The rows are grouped in 3 different ways at once. Each group adds its own fixed numbers to the row, and there is some noise. The rows also spread widely along 11 directions, which tell nothing about the answers.
Some rows, each with its group in each grouping after it:
[-0.16 -1.09 -1.44  1.10 -2.63  0.49  1.36  0.30 -0.07  1.23 -1.35  0.87
 -3.46 -0.14 -0.79 -0.69  1.50  1.06  1.93 -1.57  1.28  1.03  1.67 -1.15
  2.98]
Q J814 (0)
[-1.82 -3.12  0.61  0.31 -1.40  0.10  0.35 -1.37 -1.09  1.78 -0.01  0.14
  0.90  0.63  2.20  0.33 -1.09  0.69  0.29 -0.12  0.59  0.58  0.86  2.21
  0.52]
G J906 (2)
[ 0.60 -1.35 -0.10  3.31 -1.69 -0.43  0.28 -0.14 -0.51  1.47 -0.46  0.25
 -3.43 -2.78  2.48  1.61 -0.80 -0.82 -0.75  1.38  2.89  1.82  0.44 -1.78
  0.02]
G J906 (2)
[-0.55  1.81 -1.37  0.71 -1.93 -0.31  1.04  2.00  0.69 -0.74 -0.28  0.22
 -1.38 -1.25  0.58  1.67  1.46  0.59 -0.10 -0.45 -1.13  1.14  0.31 -1.40
  1.31]
Y J465 (1)
[ 0.96  0.39  2.67  0.79 -0.10  0.59 -0.70  0.58 -1.60  0.23  1.77  0.58
 -0.05  0.81  2.25 -0.29  0.49  1.05 -2.26  0.25  1.95 -2.18 -2.30  1.78
 -2.33]
T J814 (1)
[ 1.51  1.21  1.53  0.83 -2.73 -0.13 -1.37 -0.45 -1.66  0.23 -1.20 -1.23
 -2.95  2.47  0.00 -3.60 -1.44  1.75  1.31 -1.56  0.88 -4.02 -0.35  2.90
 -1.21]
M J526 (0)
[ 0.44  1.73 -0.59  2.24 -2.19 -0.34 -0.87  1.77 -1.07 -0.85 -0.67 -0.08
 -0.38  0.54  2.63 -0.80  1.62  0.32 -2.36 -0.99  0.12 -0.69 -1.15  1.64
 -0.14]
Q J465 (1)
[ 0.46 -0.23  0.28 -0.87 -1.63  0.19 -1.67 -1.21 -1.10 -0.26  1.07 -0.68
 -3.91  1.20 -3.64  2.37 -1.61  1.34  1.95  0.15 -0.54 -2.42  0.91 -0.79
  0.86]
M J107 (2)
[-0.55 -1.72 -1.07  2.40 -3.26 -0.75  0.81 -0.87 -2.18  0.82 -1.35 -0.50
 -1.41 -0.20  0.06 -0.38  0.10 -0.11 -0.32 -0.94  1.50  1.38  1.26  0.08
  1.51]
Y J55 (2)
[ 2.16  2.83  1.15  0.82 -4.62  0.23  3.20  2.40 -0.20  1.05  0.56  1.51
 -1.89  0.33  1.63 -1.31  0.58  0.06  0.02 -1.93  1.41  0.40 -2.14 -0.78
 -0.90]
H J526 (0)
[ 1.59 -2.55 -1.59  0.22 -3.16 -0.72  0.25  0.86 -4.71  1.02  0.67 -2.81
 -0.62  0.48  4.06 -1.93 -0.35 -1.54 -2.47 -1.19  1.48  0.61 -1.39  3.02
  1.30]
T J55 (0)
[ 0.18 -0.59  2.68  1.81 -0.84  1.84  1.79 -0.11 -0.65  1.22  1.47  1.82
  2.23 -1.22  2.22 -0.41  2.60  1.08 -2.88 -0.35  2.91  1.57 -2.90  0.74
 -1.56]
H J107 (0)
[ 0.70 -0.29  1.28 -0.09 -0.80  0.23  1.68  0.78  1.42  0.93  1.09  1.52
  1.01 -0.24  3.39 -0.69  1.43  0.57  0.33  1.27  0.92  0.36 -0.87  0.44
 -0.91]
G J55 (0)
[-1.95 -3.44 -1.36  1.48 -3.23  0.92 -0.04 -1.94 -2.24  2.05 -0.09  0.77
 -1.22  2.14 -1.35  1.19  0.12  0.28  0.01 -1.46  0.97  0.97  1.47  1.39
  3.00]
Q J526 (2)
[ 1.37  0.54 -0.21  1.05 -3.01 -0.36  0.15  1.65 -2.73 -0.43  0.43 -1.45
  1.88 -1.60  1.36 -1.44  1.87 -1.15 -3.70 -1.23  1.70  0.31 -2.37 -0.17
 -0.86]
T J906 (1)
[ 0.78  0.25 -0.81  2.28 -2.98 -1.03 -0.35  1.08 -1.28 -0.14 -1.35 -0.93
 -0.88 -0.34  2.74 -0.79 -0.16 -0.80 -1.13 -0.48  0.48  0.15 -0.26  1.24
 -0.05]
M J906 (2)
[-2.09  1.25 -0.66  2.75 -2.34 -0.63  0.26 -0.36 -0.10 -0.01 -1.73  0.35
 -3.06  0.40 -0.89  1.95 -0.32  1.57  0.75 -0.59 -1.46  0.66  1.34  0.18
  1.60]
T J526 (0)
[-3.48 -0.42  0.18 -1.87 -0.98 -1.41  0.42 -1.50 -0.50  0.53 -0.43 -1.32
  2.00  1.42  2.06  2.62 -3.17  1.54  2.19  0.73 -4.96  0.09  1.20  3.63
 -0.16]
M J55 (0)
[ 1.38 -1.71 -0.50 -1.78 -0.25  0.31  0.93  0.50  1.73  1.39  0.23 -0.74
 -2.30 -1.67  2.91 -1.61  0.14  0.07  2.92  1.43  0.79 -0.28  1.15 -0.80
  0.87]
M J465 (0)
[-0.77 -0.39  2.55 -0.67  0.90 -0.59  1.29  0.46 -1.00  0.92  0.56 -1.60
 -0.65 -1.29  6.17  2.16 -3.51  1.01  0.48  1.61 -0.98  0.64 -0.55  1.40
 -1.83]
T J107 (2)
[ 2.05  0.61 -1.30  0.71 -2.71 -0.69  0.73  1.20  0.23  0.25  0.52  0.06
 -2.92 -1.33  1.03  0.80  0.76 -1.07  0.38  0.99  0.68  0.75 -0.24 -1.96
  0.59]
M J55 (0)
[ 1.06 -2.14 -2.77  0.06 -2.63 -1.03 -2.29 -2.14 -1.36  0.96  0.87 -0.18
 -1.40  1.86 -2.72  1.14  0.00 -2.31  0.59  1.82 -0.64 -1.19  2.17 -0.24
  1.93]
Q J55 (0)
[-1.68 -1.77 -1.01 -1.19 -1.11 -1.11 -1.10 -0.38 -1.39  0.02  0.65 -1.75
  1.63  1.10  0.82  2.41 -0.96 -0.48 -0.09  0.89 -2.90 -0.10  0.56  1.71
  0.57]
G J526 (2)
[-2.62 -0.80 -0.60 -0.32  1.15  0.67 -0.25  0.52  1.93 -1.39 -1.39  0.38
 -0.67  1.03  0.29  0.07  2.55  3.95  1.98 -0.40 -2.36 -0.59  1.22  1.80
  3.06]
T J814 (0)
[ 0.43 -0.09 -0.27  0.93 -1.72 -1.24  1.20  0.76  0.08 -0.52 -0.83 -0.61
  3.69 -1.43  1.66 -1.60  2.44 -0.97 -0.85  0.83  0.06  0.86 -0.04 -0.78
 -0.92]
Y J55 (2)
[-1.73 -0.71 -1.04  4.54 -1.94  0.95 -0.59 -0.19 -1.16  0.29 -2.61  0.56
 -3.18  0.32  1.22 -0.57  1.87  2.31 -1.09 -1.87  1.44  1.01  0.16  2.11
  2.53]
Q J526 (0)
[-1.60  2.58 -0.67 -1.17 -2.36 -1.66  1.34  2.71 -1.07 -1.37 -1.37 -2.55
 -0.60 -0.83  3.07  1.50 -1.79  1.41  0.77 -1.64 -3.87  0.67 -0.23  0.87
  0.64]
T J906 (1)
[ 0.55  1.05  1.55  1.66 -3.19  0.41  2.25 -0.95  0.62  2.41  0.91  3.29
 -3.23 -0.08 -0.64  1.68 -1.44  0.23  1.14  0.18  2.11  0.66  0.42 -1.61
 -0.64]
Y J906 (0)
[-2.48 -3.18 -0.40 -0.04 -1.58 -0.92 -1.23 -2.52 -4.15  0.67 -0.55 -2.34
  0.04  2.10  0.59  1.37 -2.85  1.36  0.20 -0.67 -1.51 -0.49  1.11  3.99
  1.30]
Y J55 (2)

New rows. What belongs after each?
[-1.14 -0.49 -0.68  1.78 -2.73 -0.18  0.10 -0.70 -1.00  0.15  1.91  2.12
  0.16  2.15 -1.83  3.78  0.91 -0.71 -2.13  0.24 -0.66  0.86  0.36  0.45
  1.45]
T J107 (2)
[ 2.13 -0.61  1.33  0.80 -2.20  0.29 -0.10 -0.66 -1.28  1.51  0.23 -0.06
 -2.09  1.12  1.39 -3.18 -0.50  0.62  0.39 -0.61  2.60 -2.12 -0.37  1.38
 -0.70]
H J465 (0)
[ 0.82 -1.75  0.61 -0.21 -3.55  0.50  1.91  0.40 -3.45  2.38  0.16 -1.98
 -3.58 -0.70  2.38 -1.66 -2.00  0.99  0.59 -2.72  2.79  0.74 -0.92  0.89
  0.66]
G J526 (0)
[ 0.46  1.35 -0.60  0.51 -2.06  0.35  2.37  2.85  1.78 -1.05 -0.25  1.42
 -1.96  0.13  0.60 -0.32  2.81  1.34  1.08 -1.13  0.02  0.72  0.27 -1.55
  2.28]
T J107 (2)
[-0.76  1.62  0.52 -1.36 -2.51 -1.71  1.30  1.40  0.01  0.11 -0.48 -1.18
  2.54  0.74  2.99 -1.24 -1.23 -0.11  0.79 -0.55 -2.49 -0.85  0.54  1.51
 -1.63]
G J465 (1)
[-1.37 -0.39 -0.16  2.03 -1.67 -1.04 -0.07 -1.84  0.64  0.61 -3.69 -0.62
  2.03 -1.42 -0.62 -2.58  0.89  0.56  1.55  0.34 -0.20  0.08  2.49 -0.47
 -0.25]
Q J906 (0)
[-0.08  0.51 -1.38 -1.94 -2.79  0.31  1.80  1.96  0.04 -0.93  1.11 -0.28
 -0.34  0.18 -1.30  0.17  2.13  1.49  0.78 -1.98 -1.39  0.36 -0.41 -0.99
  2.66]
T J465 (0)
[-0.47  1.51  0.84  0.51 -1.11  0.16  0.02  0.37  1.03 -0.25  0.81  0.85
  1.26 -0.68  0.13  0.96  1.46  0.77 -0.72  0.60 -0.38 -0.50 -0.61 -0.48
 -1.35]
M J465 (1)
[ 0.06  0.94  1.02  0.75 -1.04  0.76  1.09  0.87  2.76 -0.05  0.40  3.63
 -3.78  2.48 -1.11  0.58  1.28  2.51  2.73 -0.03  0.44 -1.75  1.39 -0.84
  1.57]
T J814 (2)
[ 0.68  0.69 -0.30  2.43 -2.46  1.15  0.82  1.13  1.23 -0.50 -0.02  1.91
  1.00 -0.92 -1.12 -1.88  5.20  0.99 -1.93 -1.10  2.33  0.57 -1.34 -0.78
  0.49]
M J465 (0)
[-1.86 -2.41 -0.19  1.49  0.63  1.26 -1.31 -1.13  0.74  1.03  0.84  1.24
 -1.10 -0.71  0.51  2.57  1.74  0.85 -0.86  1.75  1.07  0.63  0.53 -0.03
  0.97]
G J526 (1)
[-0.59 -0.36  0.16  0.48 -0.90  0.40  0.22  1.04 -1.64 -0.37  0.60 -0.58
 -0.41  0.68  3.03  0.63  0.52  1.40 -1.80 -0.84 -0.69  0.42 -1.51  2.95
  1.06]
T J107 (0)
[ 0.88  1.30  0.11  3.51 -2.47 -1.69 -1.03 -0.25 -0.04 -0.59 -0.01  1.92
  1.16  2.61  0.82  0.10  1.05 -1.61 -2.14  1.84 -0.27 -1.52  0.20  1.57
 -1.38]
T J55 (2)
[-1.88 -0.33 -0.67 -0.08 -2.21 -0.37 -0.32 -0.10 -0.82  0.83 -0.10  0.46
 -1.04  4.29  2.90  1.12 -1.71  0.95  0.71 -0.72 -3.36 -0.83  0.42  5.28
  1.66]
H J526 (0)
[ 0.70  0.06  0.75  0.15 -0.44  0.34 -1.89 -0.42 -0.20 -0.11  0.48 -0.69
 -2.40 -0.77 -1.71  0.27  0.61  1.02  0.52  0.95  1.22 -2.30  0.14 -1.62
 -0.63]
G J526 (1)
[ 0.81 -0.26  1.40 -0.72 -0.94  0.60  1.57  1.26 -0.04 -0.23  1.45  0.32
  2.16 -0.38  1.21 -0.69  2.23  0.40 -0.95  0.06  0.94  0.10 -1.37 -0.59
 -0.52]
T J107 (2)
[ 0.58 -0.02 -0.88  1.69 -1.31 -0.87 -2.73  0.05 -1.54 -0.38  0.63 -0.11
 -0.67  1.40  1.60  0.83 -0.05 -1.31 -2.56  1.32 -0.30 -1.83 -0.29  2.22
 -0.19]
T J906 (1)
[ 1.15  2.27  3.23 -0.86 -1.90 -0.79  1.58 -0.45  0.43  1.44  1.51  1.27
  4.11  0.46  1.40 -0.72 -0.75 -0.57 -0.02  1.32 -0.45 -1.32 -1.20 -0.07
 -4.45]
Q J465 (0)
[-1.31  3.22 -0.36  1.68 -1.45  0.41 -1.73  1.41  0.30 -2.59  0.92  1.81
 -3.46  2.47 -2.04  3.66  1.55  3.42 -1.30 -1.04 -2.08 -2.01 -1.00  1.04
  1.72]
T J465 (1)
[-1.51 -1.40 -0.39  0.41 -0.09  0.57  0.16  0.90  0.50 -0.47  0.59  0.20
 -1.11 -0.90  1.83  2.42  1.23  2.18 -0.13  0.09 -0.27  1.15 -0.21  0.21
  1.78]
G J465 (2)
[-0.23 -0.47  0.42  0.05 -2.04 -0.78  0.57 -0.20 -0.07  1.56 -2.10 -0.99
 -0.81  0.49  2.04 -3.54 -1.06  0.01  2.50 -0.63  0.53 -1.47  2.41  1.22
 -0.80]
M J814 (1)
[-2.02 -2.67 -1.61 -0.63 -2.87 -0.66  0.98 -0.43 -3.48  1.81 -0.68 -3.21
  0.47 -0.64  1.95 -0.17 -1.55 -0.98 -0.22 -1.42 -0.55  1.68  1.17  1.21
  1.56]
T J526 (1)
[ 1.29 -0.91 -0.87  1.41 -2.50  1.26 -0.04  0.75  0.08  1.25  1.78  2.89
 -3.28  2.62  0.50  0.27  1.72 -0.21 -0.76 -0.47  1.85 -0.64 -0.46  1.75
  1.72]
M J814 (0)
[-0.75  0.27  1.12  0.80 -1.11  2.01  1.61  0.68  0.92 -0.02  2.00  3.08
  1.88 -0.78 -0.29  1.72  3.72  1.99 -2.31 -0.53  1.27  1.47 -2.81 -0.03
  0.31]
Y J906 (0)
[-2.01  1.87  2.23  0.97 -0.15 -0.93  0.66 -0.81  1.54 -0.21 -1.76  0.72
 -0.64 -0.60  0.90  1.92 -2.10  2.56  2.51  1.15 -1.83 -0.64  1.31 -0.18
 -1.53]
Y J906 (2)
[-0.10 -0.20  1.85  1.29  0.96  1.27 -0.75  0.10 -0.95 -0.36 -0.07 -0.23
 -2.92 -0.24  2.73  0.06  0.09  3.42 -0.51 -0.15  1.10 -0.96 -1.48  2.38
  0.10]
Y J107 (0)
[ 1.31 -1.77 -0.33 -0.68 -0.97  0.80 -0.05 -0.51 -0.06  1.25  1.66  0.03
 -0.70 -0.86  0.14  0.49  1.01 -0.86 -0.03  1.26  1.17  0.18 -0.12 -0.59
  0.37]
M J107 (0)
[-3.02 -2.64 -1.99  1.68 -1.08  0.06 -0.36 -2.25 -1.12  0.84 -0.74 -0.14
 -1.57 -1.20 -1.10  4.03  0.31  1.28  0.16  0.66 -0.92  2.67  1.68 -0.36
  3.11]
Q J55 (0)
[-1.31 -1.33  1.29 -1.12 -0.05  0.99  2.13 -0.47  1.04  1.41 -1.03 -0.41
  0.65 -1.97  1.90 -1.72  0.68  2.82  2.74 -0.41  0.60  0.77  0.74 -0.52
  0.33]
Q J465 (0)
[-0.29 -1.58 -0.48 -0.62 -1.58 -0.59 -0.98 -0.88 -2.23  1.14  0.85 -0.81
  1.30  2.17  2.28  0.41 -1.25 -1.07 -0.80  0.47 -1.73 -0.67  0.12  3.54
  0.26]
Q J107 (0)
[-1.24  0.68  2.61  0.63 -1.90  0.34  1.58 -2.19 -0.19  2.13  1.20  2.35
 -1.11  1.00 -1.00  2.65 -2.30  1.16  0.88  0.50 -0.02  0.10  0.67  0.28
 -1.21]
Y J107 (0)
[-0.02 -0.36  2.12 -1.16 -0.91  1.03  3.28 -0.01  1.33  1.75  1.13  0.78
  1.69 -2.73  1.47  0.09  0.90  0.53  1.00  0.73  1.22  1.91 -0.60 -1.89
 -1.45]
M J107 (0)
[-2.90 -1.74  0.24 -0.29  0.68 -0.30  0.75 -0.35  1.24  0.28 -1.38 -0.30
  2.59 -0.91  1.81  0.09  1.25  1.96  1.30  0.53 -1.79  0.92  1.29  1.36
  0.55]
G J814 (0)
[-0.02  0.59  2.05 -1.13  0.77  0.26  0.79  1.98 -1.25 -0.58  1.19 -1.61
  1.49 -2.48  3.18  1.00  0.89  1.47 -1.62  0.24 -0.01  0.08 -2.61 -0.32
 -1.94]
T J814 (1)
[-2.20  1.11 -1.12 -0.28 -2.84 -1.13  0.89 -0.15  0.11  0.09  2.55  2.17
 -0.63  0.74 -2.30  8.36 -1.64 -0.77 -0.33  1.39 -3.83  2.03  0.58 -1.80
  1.37]
T J906 (2)
[-0.45 -0.74 -1.53 -1.31 -2.37 -0.20 -1.15 -0.39 -1.21 -0.21 -0.27 -1.04
 -1.59  1.25 -1.97 -0.26 -0.21  0.72  1.44 -1.16 -1.12 -1.70  1.47  0.69
  2.14]
Y J906 (1)
[ 1.82 -1.53  0.29 -0.52 -2.56 -0.31 -0.48 -0.74 -2.42  1.38  0.03 -2.02
 -2.85 -0.71 -0.05 -1.89 -1.78  0.20  1.17 -0.62  2.11 -1.46  0.16 -0.09
  0.05]
G J906 (0)
[-0.96 -0.97 -1.62 -0.62  0.08 -0.31 -2.31  0.01 -1.19 -0.63 -0.39 -2.94
 -3.53 -0.99  0.82  2.90 -1.25  1.21  1.05  0.95 -2.56 -0.42  0.32  1.06
  1.89]
M J526 (0)
[ 0.03 -0.19 -0.44  1.07 -2.21  0.41 -0.03  0.39 -2.24 -0.41  1.33  0.24
 -2.84  1.02  0.30  2.14  0.50  1.86 -1.45 -1.00  0.24  0.21 -1.61  1.39
  1.91]
T J55 (0)
[-1.73 -2.16  0.99  2.67 -2.12  1.10  0.63 -1.80 -1.58  2.18 -1.51 -0.01
 -0.72 -0.01  1.21 -2.04  0.19  1.75 -0.23 -1.65  2.49  0.66  0.18  2.67
  0.28]
M J526 (0)
[ 0.87  2.52  1.16  2.13 -4.59 -0.87  1.20  1.25 -1.05 -0.05 -0.22  1.26
 -0.13  3.57  0.44 -2.09  0.16 -0.02 -0.83 -1.97  0.30 -1.90 -0.66  1.95
 -1.09]
T J526 (2)
[-0.96 -0.26  1.53 -0.05  0.33  0.61 -0.42 -1.04  1.35  0.91  1.96  2.43
  0.83  1.11 -0.09  2.75  0.53  1.00  0.05  1.98 -0.89 -0.86 -0.27  1.17
 -1.12]
M J814 (0)
[-0.45  1.76  2.70  2.27 -1.07 -0.98  0.39 -0.23  0.15 -0.31 -1.47  0.27
  0.92 -0.38  1.60 -0.57 -0.72  1.49 -0.02  0.40  0.30 -1.18 -0.18  0.57
 -2.60]
T J906 (2)
[-1.98  2.05  0.54  1.98 -0.41 -1.05 -0.46  0.50 -0.25 -0.67 -0.61 -0.25
 -1.91 -0.57  2.69  3.34 -1.54  1.58 -0.81  0.82 -2.05  0.18  0.17  0.91
 -0.56]
T J465 (1)
[ 0.91  0.54  1.42  1.31 -3.83  0.33  2.61  0.01 -2.08  2.69  1.83  0.33
 -1.96 -2.51  0.69  2.70 -1.45 -1.09 -1.41 -0.29  2.45  2.51 -1.95 -2.25
 -1.70]
M J526 (0)
[ 1.05 -0.52 -0.89  0.28 -1.42 -0.80 -1.79  0.26 -1.21  0.27  0.87 -0.03
 -2.42  4.14  3.26 -0.58 -1.32 -0.80 -0.31  0.76 -1.50 -2.59  0.51  4.64
  1.22]
T J107 (0)
[ 1.14  0.68  1.10  1.01 -1.78  0.05 -1.83 -1.28 -1.35 -0.43  1.73  0.70
 -0.21  1.62 -3.36  0.11  0.99  0.94 -1.57  0.19  0.80 -2.87 -0.97  0.48
 -0.94]
T J465 (0)
[ 0.66  2.46  0.75 -1.59 -2.39 -1.77  0.70  1.34  1.92 -0.35  0.71  1.56
  0.50  4.45  1.50 -0.78 -1.37 -0.09  2.54  0.76 -3.21 -3.35  1.42  1.77
 -0.88]
T J465 (2)
[ 0.25  1.30  2.38 -1.02 -1.43  1.01  1.50  0.87  0.74  0.12  1.57  1.12
 -1.18  0.05 -0.43  0.32  0.45  3.29  1.12 -1.05  0.72 -0.98 -1.47 -0.62
 -0.61]
G J465 (0)
[-0.68  3.92  1.71  2.19 -2.65 -2.77  1.16 -0.07 -1.46  0.34 -2.49 -1.32
 -1.51 -1.81  1.04  2.05 -3.76  0.33  0.86  0.25 -2.08  0.32  0.65 -1.16
 -3.15]
Q J814 (0)
[-1.90  0.00  1.05  3.13 -1.61  0.59  0.04 -2.17 -0.65  0.95  1.96  3.08
 -0.71  0.29 -2.44  4.89  0.39  1.13 -2.47  0.80  0.69  1.19 -0.49 -0.18
  0.01]
T J465 (0)
[ 1.37  0.06 -0.91  0.15 -0.65 -1.26 -2.09  0.62 -0.94 -0.51 -0.77 -2.11
 -0.35  0.15  3.00 -1.71 -0.03 -0.51 -0.05  1.22 -1.23 -1.79  0.09  1.73
 -0.32]
Q J465 (0)
[-2.34 -0.72 -1.03  1.39  0.75 -1.21 -1.13 -0.25 -0.69 -0.43 -2.34 -2.89
 -2.47 -2.66  3.03  1.81 -1.48  1.27  0.67  1.22 -1.62  0.88  2.06  0.02
  1.11]
T J465 (1)
[-1.53  1.73  1.47 -1.01 -1.27 -1.76  3.11  0.13  3.19  1.25 -1.52  0.60
  3.90  0.17  2.91 -1.52 -0.64 -0.34  3.24  1.78 -3.19  0.08  2.07  0.07
 -2.24]
T J526 (0)
[-2.28  0.55 -1.37  0.58 -1.20 -0.72  0.79  1.37  0.17 -0.74 -2.70 -2.01
 -2.55 -1.27  3.37  0.61 -0.77  2.62  1.67 -1.20 -2.69  1.39  1.02  1.76
  2.17]
M J465 (0)
[ 1.26  0.78  0.69  0.02 -1.91 -0.44 -1.34 -0.91 -0.72  0.18  1.31 -0.03
  0.42  0.68 -2.06  0.76  0.44 -0.73 -0.46  1.30 -0.59 -1.95 -0.90 -0.51
 -1.41]
H J526 (0)
[ 0.44 -0.07  0.23  1.29  1.23  0.21 -0.99  0.75  1.80 -0.52  0.12  1.10
 -1.11 -0.66  2.88  1.52  1.54  0.34 -0.01  2.75 -0.19 -0.18  0.23 -0.37
  0.08]
Q J107 (2)
[-1.08  0.41  0.45  1.56 -0.29 -0.66 -0.55  1.00 -0.28 -0.97 -0.94 -0.71
  2.77 -1.28  3.72  0.06  1.37  1.02 -2.34  0.37 -1.07  0.55 -1.71  2.39
 -1.09]
G J906 (0)
[-2.63 -0.16 -0.09  1.16 -2.52 -0.81  2.36  2.12 -1.91  0.21 -1.85 -1.09
 -1.75  0.21  4.68  1.14 -1.75  2.32  0.28 -2.96 -1.24  2.14  0.12  2.67
  1.43]
G J814 (2)
[-2.32 -0.50  1.21  1.07 -1.43  1.03  1.02 -0.52 -0.19  0.89  0.04  1.54
  0.49  1.03  0.55  2.02  0.53  2.23  0.02 -0.74 -0.17  0.81 -0.35  1.06
  0.39]
Q J526 (2)
[ 0.52 -0.03 -0.99  3.74 -2.76 -0.03 -2.14 -1.00 -1.60 -0.43 -2.68 -0.18
 -3.22  2.07 -1.99 -3.25  1.50  1.33 -0.03 -1.78  1.47 -2.10  1.43  1.93
  1.99]
Q J107 (0)
